There are 3 ways to turn a row about zero (a turn may also mirror it). The second row of each pair is the first, turned, with some noise. The first 30 pairs use one turn. New pairs use 3 turns, one after the other, and a turn may come again.
In the rows, 128 means zero.
Known pairs, each followed by its turns in order:
[139  86 124 169 113  90 168  95 121]
[143 198 141 120 172 150 144 115 149] => j_656

[114 140 159 127 163 135  96 119 148]
[135 113 154 110 168 127 133 101 143] => j_314

[147  92 119 145 161 111  82 132 179]
[ 74 116 116 103 143 130 113 100 183] => j_656

[127  95 115  80 116 118 177 108 135]
[160 155 121 105 175 109 101 116  95] => j_656

[130 176 119 124 115 158 107 134 135]
[119 106 115 149  86 111 145 120 108] => j_656

[ 99 144 166 154 137 148 139 129 115]
[ 94 131 158 111 122 159 140 117 105] => j_527

[119 115 153 112 111 152 146 141  84]
[178 124 131 144 126 122 119 164 127] => j_656

[170 144 154 114 100 119 162 110 144]
[ 79 134 118 141 103  95 120 157 142] => j_527

[ 81  79 127 164 114 111  91 154 138]
[139 109 120 107 203 138 125 115  93] => j_527

[ 93 120 112  97 174 166 130  85 151]
[175  93 161 110 140 165 156 151 157] => j_314

[120 136 121 169 157 154 149 150 135]
[137 175 150 100 130 149 139 135 114] => j_527

[ 82 117 124 152  81  79  84 166 169]
[ 93 117 145 122  98  45 171  97 122] => j_314

[125 173 137 156  78  87  94 154  94]
[ 84 147 110 113 143  72 122 118  67] => j_314

[163 104  89  89  95  84 161 155 111]
[157 156  87 184  78 111 126 135 104] => j_314

[172 142 148  80  86 113 145 149 111]
[145 139 136 109 135  61 144 170 106] => j_656

[132 161 118  87  79 166 129 161 102]
[141 105 147 194 107 134 165 173 118] => j_527

[166  96  97 114 116  82 151 156 163]
[103 143 160 103 184  81 129 105 134] => j_656

[165 137 102  88 110  82  79 118  90]
[152  87  58 171 108 129 121 123 151] => j_527

[148 174 140 137 112 154 177 106 151]
[120 154  91 170 135 115 158 131  85] => j_656

[ 85  77 151 167 135 132 170 159 120]
[ 96 170 160 122 197 146 143 107 112] => j_527

[129 146 124  86 144  98 169 143  94]
[150 111 153 106 161 126 141 161  80] => j_656

[ 93  90  86  88 107 139 111 126 172]
[168 121 140 116  83 108 193 134 156] => j_314

[111 140 172 104  94 108 109 139 169]
[ 99  84 125 127 127  82 143 125  89] => j_527

[100 171 156 177 108 118 163 176 140]
[ 64 149 169 150 142  87 107 152 125] => j_314

[136 119  93 112 167 173  86 102 127]
[152 112 110 102 152 181 174 123 143] => j_314

[ 89 106 123 161 162  98 115 117 145]
[136 127 119  74 161 133 126  89 131] => j_527

[ 90  80 176 161  96 152 106  89 134]
[108 100 133  53 100 109 103 117 175] => j_314

[147 130 175  88  80 151 156  84 161]
[172 176 168  91  94 134  85 123 146] => j_314

[143 136  94  78 133 176 149  95 147]
[153 109  74 123 141 101 121  89  85] => j_656

[140 132 107 134 163  79 101 166 175]
[170 149  81  93 132  84 141 110 103] => j_527

New pairs, each followed by its turns in order:
[131 138 130 113  96 148  84 130 153]
[122 140 149 112 120 135 136  68 125] => j_527 j_314 j_656

[ 91 163 128 154  93 155 135 141 165]
[ 87  94 158 115 132 142  91 151 103] => j_527 j_527 j_314

[156 115 157 134 171 155 138  87 104]
[114 114 141 165  93  93 144  89 150] => j_527 j_314 j_527

[138 120 134 101 122  95 175 150 113]
[103 110 118 117 133 166 152 108 162] => j_656 j_314 j_656

[ 82  88 100  78 169 176 153 112  98]
[157 141 133 109 100 209 172 165 129] => j_656 j_314 j_314

[148  78  99 125 127  99 120 156 132]
[114 156  77 103 133 131 137 143 156] => j_656 j_314 j_656

[134  87 177 151 112 139 105 144 142]
[167 132  82 168 130 121 112 133 109] => j_656 j_527 j_314

[156 179  81 120 140  99  84 157 169]
[102 148  96 119 163 197  74 120 129] => j_656 j_527 j_656

[ 97 101  85 149 122 168 154  95 145]
[140 148 147 122  86 169 146 176 105] => j_656 j_656 j_314

[112  97 125 120 178  99 142 102 116]
[160  89 147 139 119 146 142 138 172] => j_527 j_656 j_527

[100 102 120  77 168 171  92 175 142]
[151 106  89  56 148 151 175 124 116] => j_527 j_314 j_314

[150 165 169  87  99 141 143 172  88]
[ 93 102 135 160 147 168 147 179  83] => j_656 j_527 j_314

[146 165 121 127 103 176 102 174 139]
[117 149 142 163 154 195 134 116 136] => j_314 j_656 j_527

[ 87 144 154 178 130 135 137 165  80]
[ 78 136  72 137 117 183 132 124 129] => j_527 j_656 j_314

[ 92 107 162 179 168 108  79 132 150]
[ 84 102 117  61 103 114 163 100 107] => j_656 j_656 j_314

[100 158  89  95 103 150 176 123 143]
[ 90  83 165 143 120 174 135 147 129] => j_527 j_656 j_656

[167 104  98 175 124 151 137 140 146]
[146 120 175 101 100 165 141 118 152] => j_656 j_656 j_527

[113 157 143 162 117 112 141  97 177]
[127 145 138 169 137 128 163  80 102] => j_656 j_314 j_527

[102 127 110 105 144  82  96 133 120]
[100  86 115  98 113 121  98 108 138] => j_656 j_527 j_314

[ 83 119 133  94 151 156 114 149  87]
[167 127  88 117 123 185 109 125 105] => j_656 j_527 j_527

[ 79 161 145 112 173 104 162 108 174]
[148  68 131 116 120 197 148  98 144] => j_314 j_527 j_527

[127 120 172 166 147 150  85  95 175]
[112 132 116 158  96  71  70 131 103] => j_314 j_314 j_527

[142 167 140 163 172 123  90 139 131]
[113 161 160 147 104  78 134 113 148] => j_656 j_314 j_314

[ 98  94 164 119 140 101 105  81 169]
[155  79 127  99  91 155 140  79 132] => j_527 j_527 j_314

[133 157 113 119 133 110  94  90 127]
[141 130 131  95 115 114 172 147 138] => j_656 j_656 j_656

[130  76 161 160 111 110 125  82 141]
[ 81 163 150 143  80 141 143 104 125] => j_656 j_314 j_527

[ 82 130 168 107 147 158 139 124 151]
[172 114 132 113 157 120 160  88 110] => j_314 j_656 j_527

[109 131 117 176 169 102 145 114 131]
[ 80 114 101 125 155  95 117 147 116] => j_527 j_527 j_527

[ 81 142 136 172 151 131  90  98 156]
[107 151 144 171 142 125 102  97  75] => j_656 j_527 j_527

[ 78 163  94 149 127 170 131  81 109]
[117 147 163 119  94 170 139 189 158] => j_527 j_527 j_656

[133  91 178 153 123 149 137 163 116]
[145 101 133  62 121 105 134 147 129] => j_314 j_656 j_314

